There are 3 nested groupings, the coarsest first. Each group lies inside one group of the grouping before and may be the whole of it. The rows also spread widely along 10 directions, which tell nothing about the answers.
Some rows, each with its group in each grouping after it:
[  1  -2   1   2 -10   0  -1  15  26  -5   4   1 -12 -10   4  -5 -22   2
 -14  -6 -26  11   6  16  -6   6 -21  17  10  -2   1   6] => K_661 K_400 K_507
[  4 -10  27   9  -3  -2  15   1   4   1  -6  -9  -9  10 -15 -25 -11  21
   2  -6  -9  27  14  25  -2 -12   9  -1  -1  -5  32  17] => K_640 K_134 K_503
[ 11  -5   5 -30 -14   4  -6   0  18  17   5 -14 -16 -33 -10   5 -12  -2
 -32 -14 -18  -2  -9  -6 -24 -41 -37 -26 -13 -10  -9 -14] => K_661 K_301 K_668
[  1  -7  35  -6  -3 -18   6 -16   3  -7  34   5  -6 -33  -9  -1 -11  -4
  -3  -8  -1  19  21  11   2 -14   6   8 -12 -27   0 -10] => K_640 K_134 K_285
[ -1 -21  14 -16 -23  -6   3  11  -6 -18 -19   9   5 -23   4 -12  -1  26
   6 -27 -30  42  18   5  26 -35   1  -6  -9   0  22  16] => K_944 K_346 K_21
[ 17   9  21 -35   3 -31 -14  -3 -14  -2  25   8   9 -51 -10   0  14  -9
   5 -19 -10  19  26 -10   6 -30  -4 -27   7  -4 -15 -25] => K_661 K_953 K_171
[  0 -21  -8 -21   4 -25   8   5  -3  -3   1  35  -8 -31  14 -13   7   6
   5   1 -12  30  11  10  11 -30 -11 -41  15   2  20  -1] => K_933 K_744 K_393
[ -6  -5  32 -18 -14  -3  20 -11   1   8  -9 -21   0  -7 -28 -13  20  -9
 -14  -2   9  23  -2   6  -5 -21  14 -15   6  -9  28  -4] => K_933 K_386 K_915
[-14  -8 -20 -51  -6  21  -3  10  13 -25 -10 -25  19 -30  -5   5  11 -14
 -25   5 -11  12 -22 -11  14 -12  -4  12  17  17  21  -1] => K_640 K_632 K_757
[ -8   1  33  10 -30   3  12  -7  22  11  -7 -16 -18   6 -21 -13  -5   6
 -21 -21  -1  16  -5   8 -24 -20 -16   2  -7 -11  16   8] => K_661 K_551 K_283
[ -8  -6  19  -3   6  -1   3   8  -9 -13 -27 -21  12  -8 -22 -24  17  15
   1 -20 -18  42  23  18  17 -13  31   7  -3   6  44  18] => K_944 K_60 K_600
[ 18 -17  23 -18 -18  -8  12   9  14  14 -11  -8 -16  -8  -3 -13 -16  14
   0  -1 -25  23  14  12  -1 -21  -9 -22  -6 -13  10   9] => K_933 K_744 K_25
[ 18  13 -20 -51   3  11 -23  24 -10  -9  -2 -11   8 -29  11   4  12  -5
   6  -4 -40  20  12  -7  25   2 -19  -1  31  38   3   9] => K_933 K_744 K_609
[ 24   1  16 -26  -8   3   1  27  14  12 -24 -39   4  16 -22 -15  -4  -2
   2   8 -30   9   9   6   0   2   0  -4  23   9  14   8] => K_661 K_400 K_357
[ 42  15  18 -42  -2   4 -13  12  -8  17 -22 -42   6  -1 -20  -2   9   0
   7  -9 -24  10  10  -8   8 -18  -7 -22   7  18   1   3] => K_944 K_346 K_226
[ -6 -34  13 -27 -18  -5  27  10  20  -7 -29 -16   8  17 -15 -20   5  -1
  -4  15   0  22 -12   5   4 -14  11 -12  20  -5  42  10] => K_640 K_632 K_445
[ 16  10  19  -5   6  20  -2  -5  -3  12   0 -28 -12   0 -19 -14  -7   6
  -9 -11 -11  15   8  22  -4  -9  -4   5 -16   5  19  10] => K_640 K_134 K_732
[  7   9  30 -11  -5  -2  10   9   8  -1 -19 -38   6  13 -31 -25   5  14
   7   4  -9  20  13  16  -6 -12  18  -4  16  -1  19   2] => K_640 K_632 K_757
[ 14  10  45   4 -13 -24   4 -12 -18  13  11   2  -4  14 -16  -4  26  -3
  20 -16   9  18  27   3   0  -2   0 -12  18   2  19   3] => K_661 K_400 K_507
[ 20  -7  34 -41 -30  -3   6  -4 -12   6 -22 -26  11   1 -19   6  22  -5
   3 -16   0  17   0 -20  11 -34  -2 -22   3   4  18   7] => K_944 K_346 K_226
[ 11   8  31  -4  -2  -1   6 -26   8  16  23 -23 -10 -13 -13  12   1 -24
 -23  -8  11   7  -2   7  -9   4 -13  14  -6 -10   7  -4] => K_944 K_346 K_21
[ 18  -5   2 -39  -3  -8 -10   9  -9  -7  -3   0  13 -29   4   7   7  -3
   6 -10 -22  21  13  -7  25 -13 -10 -13  13  14   8   3] => K_944 K_346 K_226
[ 11 -36 -14 -39 -17   0   6  33  33   1 -29  -1  -3 -10   2 -16 -26   5
  -6   6 -42  14  -5  -3   8 -19 -21 -27  13   5  15  10] => K_661 K_551 K_283
[  1 -14  -4 -41  -5  -4  13  11  19  -3 -13 -19   7 -12  -4  -7   9 -17
 -12  19 -13  17  -8   0   8   1   4  -9  33  10  26   8] => K_933 K_744 K_25
[ 19   4  42 -19  -3 -26   2   5 -12   8  -1  -9   6 -11 -24 -16  13   7
  14  -9 -17  23  34  10   3 -26  16 -23   5 -11   5 -13] => K_661 K_400 K_357
[ -1  20  28   9   0 -25   2  -6 -15  -8  12 -10   6   0 -15  -3  31  -5
  14 -18  12  28  21   9  -3   6  10   4  30   5  21   5] => K_944 K_60 K_600
[ 10   8  44 -36 -35 -21  -7   5 -11 -13  19  -9  19 -35 -15  13  10 -10
  10 -21 -23  19  35 -21  17 -14  10  21   7 -18 -20 -15] => K_661 K_400 K_357
[ -2  -8   0 -43 -38  29   9  10   9   3 -29 -35   1   4 -12   2  13 -13
 -20  -4  -9  12 -28 -16   5 -15 -18  -6  16  17  29  15] => K_933 K_386 K_915
[  9 -31  -3 -19 -24   2  11  11  20  -3   6   9 -13  -2  16   3 -27  -2
  -1   5 -13  10  -7  -1  10  -3 -30  -5  11  -2  18  20] => K_640 K_134 K_285
[ -2 -15   2 -31 -14   0  18   6  19   1 -16 -15  -3  -8  -9  -8   2 -10
 -17  12 -11  16  -9  -1  -1 -16  -2 -10  18  -1  21   3] => K_933 K_744 K_393

New rows. What belongs after each?
[  0 -19  15   2 -40  20  14  10  19   8 -17  -7 -21  18   3  -5 -23  11
  -8  -6 -23  25   4   5   4   5 -24  23  -3  -5  28  40] => K_933 K_744 K_393
[ -1  11  29  -7 -32 -21  13  -1   0  -5  20   0   1  -6  -7   3  15 -14
   9  -5   9  20  11  -2  -4   6  -5   5  40  -9   1  -3] => K_933 K_386 K_915
[ 24  10  16 -19 -21   0   7   8  11  24 -10 -23 -19   9 -11  -7  -4   1
  -4   1 -13   5  -3   1 -19 -17 -27 -25  14   1  -3   4] => K_933 K_744 K_393
[-17  13   9  -5  10   2  -6  -9 -27 -27  13  -1  18 -19 -11  -7  36   1
   1 -22   4  35  15   6  21  -4  20  21  17  23  38  11] => K_640 K_134 K_503
[  3  -4   3 -19   5  11   0   1  27  10   1 -24  -6 -11 -16  -4  -9 -22
 -28   4 -15   5  -8   4  -7   7 -14   7   4   6  17   2] => K_661 K_551 K_283
[  4  -1  32 -22 -35 -15  10  -5   4  -3   0 -27   5  -8 -17   9  13 -15
  -6 -14   7  13  -4 -17  -7 -18  -3  -4  11 -14   2  -3] => K_944 K_60 K_600
[ 18  -5  39  -7  -5 -15   4   0  -7  10   9   0  -9  -6  -8 -11  -7   8
  17  -6 -25  34  43  16  11   1   5   0  -1  -9  12  12] => K_933 K_744 K_609
[ -7  19 -11 -21 -15  10 -12  11  -2 -14   0  -7   0 -25   7   3  19   3
 -12 -18 -18  25  -3   1   5  -9 -20  10  21  22  10  12] => K_933 K_744 K_25
[ -4   8  -7  -8 -17   4  -6  15  -1 -11   7  11  -7 -23  12  -2  -2   9
  -1 -16 -22  27   9  11   8   2 -23   7  21  12   7  13] => K_933 K_386 K_915
[ -9 -11  -2  -5 -21  18   2  11   8 -12 -13  -3  -6   0   5  -9 -10  24
  -4 -15 -17  26  -2  13   7 -11 -20  10   2   9  27  22] => K_640 K_632 K_757
[  0 -23  11  -2  -4  -8   6  -2   6   0  14  19 -10  -8   5  -9 -12   6
   2  -4  -8  25  15  22   8   1 -13   3  -5 -11  24   7] => K_640 K_632 K_445
[-21 -25  -5 -20   3   2  20   2  20 -12 -18  -3  -2 -22  -6 -19   5  -1
 -29   6 -11  32  -8  14   1 -24   8 -10   8   3  37   8] => K_933 K_744 K_609
[  1  12  12 -10  28   7 -12   7   0 -13   5 -18   6 -31 -19 -23  -2  15
  -7  -8 -31  32  29  33  10  -2  21  25 -11  -2  10  -5] => K_640 K_632 K_445
[  7  -3   9 -45 -41  11  -1   3  15   2 -13 -25  -2 -17 -12  11   6 -12
 -26 -15 -12  -3 -20 -24  -8 -37 -25  -9   0   0  -8  -9] => K_661 K_400 K_507
[-23 -30  -2 -12  -7   0  16 -14  14 -20  15  14  -1 -31   4   3  -7 -11
 -30  -4   4  21 -11   4   8 -15  -3  12  -3 -10  29   4] => K_640 K_134 K_503
[ -9  -2  43  11 -25  -9  14 -21  -6   2   2 -13  -5   2 -19   2  17  -3
  -7 -28  19  26   7   4  -8 -14   1   7  -8 -15  26  12] => K_944 K_60 K_600
[ 15 -29  15 -16 -18 -31  10   2  -2   8   0  17  -9 -11   8  -1  -2   3
  12 -12  -1  22  10   0   1 -30 -20 -46   4 -10  14   3] => K_944 K_60 K_600
[  5  -2  28   5  -7  -4  16 -15   0  21  -4  -7 -19   7 -16 -14   7   2
  -7  -4   4  22   7  17 -10 -13  -5 -12  -4  -6  31  10] => K_933 K_744 K_393
[ -8  -8  18 -31 -37 -11  18 -10   1 -17   8  -5   8 -17  -9   8  19 -16
 -11  -9  19   9 -19 -20  -4 -37  -6 -12  18  -9   8 -10] => K_640 K_134 K_732
[ 14   9   4 -19   1  -8  -2  -2   9  16  27   2 -21 -39   2   3 -13  -9
 -16  -3 -12   5   3  14 -15 -15 -33 -23   3 -10 -18 -21] => K_933 K_386 K_915
[  4 -10  25 -21 -36 -14  13  -1  18   8  -3  -6  -7   0 -12   0   4 -10
  -7  -8   2   8  -8 -14 -14 -24 -20 -24  15  -9   6  -3] => K_661 K_551 K_283
[-11  -4  18  -7   4  -1   8   0  11  -6  -2 -11   5 -14 -19 -11   7  -8
 -20  -5 -13  24  10  16   2  -2  16  18   3  -6  28   1] => K_661 K_400 K_357
[ -2 -12   6   3  -9  10   0  26  24  -9 -22 -11  -4 -10  -9 -25 -27  25
 -13 -13 -41  32  13  19   3 -11  -2  18  -3  -1  20  23] => K_661 K_953 K_171
[-10  19  22 -13 -22  -3   3  -2  -5 -11  -6 -13   0 -22 -16  -9  22  11
 -11 -20  -8  29   8   2  -6 -34   6   3   7  -4   7  -1] => K_933 K_744 K_393
[ -9  -5   6  -5  -6 -13   4   7   3 -16  15  13   5 -13  10  -2   7  -5
   9   1 -15  34  22  10  20  26   4  25  32   6  26  19] => K_933 K_744 K_25
[  5   1  13 -13 -11  -7   3  -9   6  15  -2  -8 -13  -9 -16  -4  13  -6
 -19 -16  13   9 -17  -4 -22 -35 -28 -35   6   3  14  -5] => K_661 K_953 K_171
[ -4 -12   4 -12  -6  -6  19  23  20  -8 -24 -12   1  -2 -12 -28  -5  10
  -3  12 -22  27   4  21   1  -8  13 -11  29   0  26   7] => K_933 K_386 K_915
[-15   7  19   7 -21   5   8  -5 -19  -6 -17   1  -4  11  -9 -13  32  17
   6 -25   0  40  11   9   8 -13   2   6  11  17  46  29] => K_933 K_744 K_393
[ -3 -23  11 -10   6   3   2   2  18  -1   2  -3  -1 -26 -11  -9 -18 -11
 -19  -2 -20  25  13  11  12   2   3  18 -10  -9  27  10] => K_661 K_953 K_171
[  6  -9   7 -21  13  16   8  -1   9   8 -34 -35   0  -6 -25 -17   3   3
 -28  -3 -11  21  -8  16   0 -28   7 -16 -13  10  37   9] => K_944 K_346 K_226
[-15   2 -14 -27   9  10   0   3   2 -16  -7  -9   7 -25  -1  -6  26 -11
 -20  -1 -11  27  -5   4   8  -6   3   5  26  25  32  10] => K_933 K_744 K_609
[  7 -20  21 -39 -20  -9   4  -8   0   7   6   5 -10 -46  -1   2  -2   1
 -14 -15 -19  24  11  -2   8 -44 -10 -25 -26 -19   1  -8] => K_933 K_744 K_25
[ 36  18  27 -16   6  -3  -9  -9 -10  29   0 -27 -11  -4 -17  -2   7  -2
   0 -14  -4   8   9   8  -8 -18 -20 -29  -6   7   2  -2] => K_944 K_346 K_226
[ 15   8  23 -20  13 -16  -7  -6  -5  -5  26  -6   3 -42 -14  -9  -7   5
  -5 -10 -16  18  26  14   1 -26  12  -7  -6 -14 -13 -22] => K_640 K_134 K_503
[ 13  36  13 -31 -17  18 -24   6 -21  -2  -4 -30  12  -7 -17   8  34  -6
   1 -28 -18  12  10 -16  10  -5 -11  18  14  31   3   5] => K_661 K_400 K_507
[ -1   4   6 -25 -19   9   8   6  22   0   4 -24  -3 -20 -10   3  -6 -19
 -24   4 -11   8 -13   0  -8   2 -11  13  20  -6  -1  -5] => K_933 K_386 K_915
[-13   6   1   0  -3   1  -3   9  14 -33  19   1   6 -25   3  -6 -12   5
  -7  -5 -20  23  12  16  10   9   4  42  16  -2   7  11] => K_640 K_134 K_285
[ 25  30  17 -50 -13  24 -23  -1 -26   2   4 -43  10 -15 -18   9  28  -9
   1 -22 -10   5   1 -22  12 -24 -12  -2   0  25  -1  -1] => K_640 K_134 K_285
[-14 -15   4 -19   7 -28  14  -4  16 -14  14  15  -3 -51   1 -11   3  -3
 -19   4  -8  29   8  18  -2 -26  11 -16   7 -19   8 -16] => K_933 K_744 K_25
[ 19  -5  25 -18 -15  17   3   2  18  28 -17 -40 -13   9 -28  -7 -13  -9
 -20  -5 -11   4  -7  -3 -13 -14 -20  -8 -11  -2  16  11] => K_661 K_953 K_171
[-19   6  16  11 -17  -2  14   4  22 -17 -11 -27   1  -5 -18  -9   3   2
 -23 -12   1  22  -7  13 -19  -5   6  25  14 -10  17  10] => K_944 K_60 K_600
[ 16  19   0 -45   4  -8 -14  12  -3  -6   3 -17   6 -45  -5  -5  14  -2
  -5  -4 -26  18  11   2   3 -24  -2 -20  19  11 -13 -15] => K_933 K_744 K_25
[  1  -9  24 -18 -37  -4  15   2  15   1 -11 -15 -10  -8  -6  -4  -3   6
 -12  -7 -12  20  -1   0  -7 -23  -8  -6   4 -14   9   9] => K_933 K_744 K_25
[  1  -6  -3 -23   3   4  -3  -2 -13  -6   1   3   4  -3   0  -4  19   0
   9  -7   2  22   2   3  16  -5 -11 -13  17  22  38  11] => K_640 K_632 K_757
[-18 -11 -18  -1   1 -16   5  10  23 -20  11  29 -14 -42  21 -11 -11  12
 -17  -1 -21  30   3  28  -4 -10 -14  -5  18  -5  10   4] => K_933 K_744 K_25
[-19  15 -24 -27   0  18   2  17  18 -18 -17 -27   7 -24 -11 -10  15  -8
 -32   4 -14  16 -24   7  -6  -8  -2   5  36  22  17  -2] => K_933 K_386 K_915
[  6  10  26  -6   8 -11   1 -21 -22  13  12  -3  -2   6 -18  -9  37  -4
   9 -11  24  20   7  13  -5  -7  -4 -20   9   9  32  -3] => K_640 K_632 K_445
[ 12  15   0 -15  14  25 -24   7 -28   8  -5  -8  -1  -6  -5  -6  21   5
   2 -25 -28  26  22  11  22   6 -14  10  -5  37  36  21] => K_661 K_400 K_357
[ 18 -21  40 -19 -14  -3  11 -11   3  18   8 -13  -6   5 -16  -3  -9  -8
   4   0  -3  17  16   6   7  -1  -4   0 -18 -21  18   2] => K_640 K_632 K_445
[-16 -13  23  -8 -11 -15  13  -2  18 -20   7 -12   6 -39 -13  -1  -9  -8
 -26  -9  -9  26   8   7  -3 -14  17  23  -7 -29   6  -7] => K_944 K_60 K_600
[ 15  -6   4 -20   2   8  -3  33  25  -2 -17 -26   4 -11 -12 -18 -25   8
  -7   6 -53  18  18  17   7   6   3  17   7  -1   6   6] => K_661 K_400 K_357
[-17 -10 -22 -32  10  -9   7  10  19 -22 -17 -16  12 -36  -7  -8  18 -13
 -30   3  -1  17 -24   2  -8 -29   2 -22  27   9  19 -12] => K_944 K_60 K_600
[ 11  30  18  -5  18 -10 -12   3   8   2  21 -19 -10 -39 -12 -12  -4   6
 -13  -6 -28  21  28  29 -12  -4   5  10  -1  -8 -16 -12] => K_933 K_744 K_25
[ 22   6  25 -22   3  -4   8   7   6   7  -8 -36   3   3 -28 -19   0   3
   0   6 -12   9   7   8  -8 -18  12 -15  15   2   7  -5] => K_640 K_134 K_503
[ 15 -20   5  -3  19   8   8  11  18   4  -2 -12  -5   5  -5 -21 -32   4
  -3  14 -29  20  15  27  10  17   5  12   3   3  30  20] => K_640 K_134 K_503
[  6   9  17 -16   4  -8  -6  -2   2  -2  17  -5   5 -19 -10   3   8 -17
  -5  -5 -12  13  19   3   7  10   1  17  14   2   7  -6] => K_661 K_400 K_507
[ -1  -3  12 -14 -30   7  11  10  34  -4   3 -23  -9 -16  -5   3 -26  -9
 -26   7 -25  10  -1   1  -8   5  -9  34  10 -19  -8   6] => K_933 K_744 K_393
[  2  -5  -2 -38 -23   2   4  10  16 -16  -3 -15   2 -30  -5  -1  -7  -4
 -20  -2 -14   7 -17  -7  -6 -37 -10 -10   9  -6  -8 -12] => K_640 K_134 K_732
[  2   6  -6   1  15 -11  -7  15  23  -8  11   3  -6 -34  -5 -16 -19   7
 -15  -2 -26  19  10  21  -9  -4 -12   2  15  -2  -2  -4] => K_661 K_953 K_171
[  6 -12 -20 -43  16   6  -9  12  23  -2   5 -12   4 -48  -6  -1 -13 -23
 -32   7 -25   7  -9  -3   4 -10 -15  -5   7   7   4 -10] => K_661 K_953 K_171
[ 23  20  22 -33 -19  -6  -5  13  -9  14 -21 -30   1   3 -23  -9  26   7
   4 -15 -12   8   1  -7 -14 -39 -12 -42  19  14  -1 -11] => K_661 K_400 K_357
[  1 -18  27 -38 -37  -5   6   6   0  -7 -21 -15  13 -14 -22  -4  12  -3
  -4 -17 -10  23   3 -24  13 -37   6 -10   5  -5  18   6] => K_661 K_953 K_171
[  0   7  -7  -3  15  23  -6  -8   4   7 -11 -20  -9  -6  -6  -4   7  -3
 -30 -14  -3  15 -14  18  -4  -5 -21   1  -6  23  35  17] => K_944 K_346 K_226
[ -4   9   8  -9 -17   7  -5   5  18  -5   5 -16  -5 -24 -13   1  -5  -3
 -26 -16 -10  12  -8  -1 -15 -17 -21  13   4  -3  -1   2] => K_661 K_953 K_171
[ -5  -2  49   2 -39   2  19  -1  13   3 -25 -31  -2  25 -32 -13   8   6
  -9 -15  -2  18   5   1 -11 -18  12  13   2 -11  24  12] => K_661 K_400 K_507
[  6 -29 -16 -34  -5   3   1   8   8 -10  13  13   1 -26  16   6 -16 -11
  -7   3 -18  14  -4  -6  23  -2 -22   0  12   8  16  10] => K_640 K_134 K_503
[ -5 -11  25  -2  -2 -11   3 -12   1   4  26  14  -3 -23  -2   4   0 -15
 -10 -12  -7  22  20  11   8   5  -3  16  -5 -13  18  -1] => K_661 K_400 K_357
[  4 -27  -5 -28 -10  -2   0  20  -3   0 -17   8   9   7   6  -4  10  -1
  13  -4 -22  25  12 -11  25   2 -15 -13  29  26  50  27] => K_661 K_301 K_668
[  3 -13  -3 -27  15  -5  -7  12   3 -10   2   1  15 -26  -5  -8   1 -13
   0   2 -22  26  16   1  24   8   5   7  21  13  27   9] => K_661 K_953 K_171
[ -2 -11   2 -10   3 -12  10  -5   0  -9  14  12   0 -10   1  -5   6  -5
  -1   0   5  19  -2   8   5  -7  -6 -13  25   7  26   6] => K_640 K_134 K_503
[ 14   0   8 -50 -27  -6   9   5  19   5 -14 -49   9  -3 -19  15  17 -33
 -18   7   9  -8 -32 -29 -17 -15 -16 -21  33   4   0  -9] => K_944 K_60 K_600
[ -2 -18  19 -12  -1 -12   9  13   5   0 -18  -6   6  -3 -18 -22   5  11
   0  -5 -20  29  21   8   4 -20  14 -13  10   1  38   9] => K_661 K_301 K_668
[ -4  11   6 -17  -3 -12   3 -23 -14   9  18   9 -10 -24  -4   7  35 -16
 -11 -11  22  14  -8  -2 -10 -24 -19 -28  15   9  16  -8] => K_933 K_744 K_393
[-19  12  26  15 -25  -2  18  -4   8  -6  -9 -14 -11  14 -15 -15  22  11
 -10 -12   9  29  -2  13 -19 -12  -1   8  24   4  28  18] => K_933 K_744 K_609
[ 16   6 -10 -44  20  17 -15  20 -10   6 -36 -29  10 -12 -20 -21  25   5
 -10  -7 -30  18  -1   6  11 -29   2 -30   7  36  31   1] => K_661 K_400 K_357
[ -1   7 -32 -23   1  15  -6  18   4 -16  -8  -8   3  -1   8  -5  12   1
  -7  -1  -9  12 -22   1   2  -3 -24  -7  44  39  24  16] => K_640 K_134 K_503
[  9 -14  28 -43 -37 -14  21   1  10   6  -6 -20   2   0 -12   4  15 -18
  -2   7   1  12  -5 -21  -3 -20  -6 -22  27  -5   8   0] => K_933 K_744 K_609
[  4 -15   9  13  -9 -23   8  14  12  -8   8  12  -6   1  10  -6 -18   4
  15  -3 -14  26  22  17   5  21 -10   8  25  -6  18  20] => K_944 K_60 K_600
[  1 -13   7 -29 -11   4  -1   9 -19 -14 -18   1  12  -1  -3 -11  19  15
  20 -12 -12  34  15   0  30 -15   3 -10  13  21  43  18] => K_640 K_632 K_757
[ -9 -20   2 -21  -6 -20  17  -4   0  -7 -12  -1   8  -5  -6  -3  28 -16
  -5  -2  17  22 -14  -5   3 -17   0 -29  29   7  40   6] => K_944 K_60 K_600
[  7   0  26   4   7 -11   6 -12  -9   7   0  -3  -6  -8 -11 -12  12   7
   0 -15   0  28  16  21   4 -15   3 -14  -3   1  29   5] => K_944 K_346 K_21
[ 16 -10  13 -33 -36  -8   8  15   5  -6 -13 -12   0   0  -3  -6  -3   7
   9  -5 -12  12  -7 -10   0 -35 -14 -27  17   0   2   3] => K_640 K_134 K_732
[ -4  -7 -13 -34  10   7  -9   6  -6  -6  -9  -1   8 -27  -4  -4  22 -10
 -17 -10 -15  20  -4   2  13 -17  -7 -12   9  22  31  -1] => K_661 K_400 K_357
[ -4   2  45 -23 -20   0   1  -7 -11  -2   0 -30  20  -6 -33   3  25 -14
  -3 -19  -8  24  26 -18  14  -3  24  29   4  -2  29   7] => K_661 K_301 K_668
[-16   9  -3   5  -7   2  -8  10 -17 -21   2  24  -2 -28   8 -14  13  26
   7 -29 -22  46  24  23  18 -10  -4   7  11  15  26  16] => K_933 K_386 K_915
[  7  -1  34 -11   9  -8  -6   1  -2  -3   6  -7   3 -34 -20 -14  -8   8
  -6 -16 -35  29  42  18  14 -14  23  18 -24 -16   4  -8] => K_661 K_400 K_507
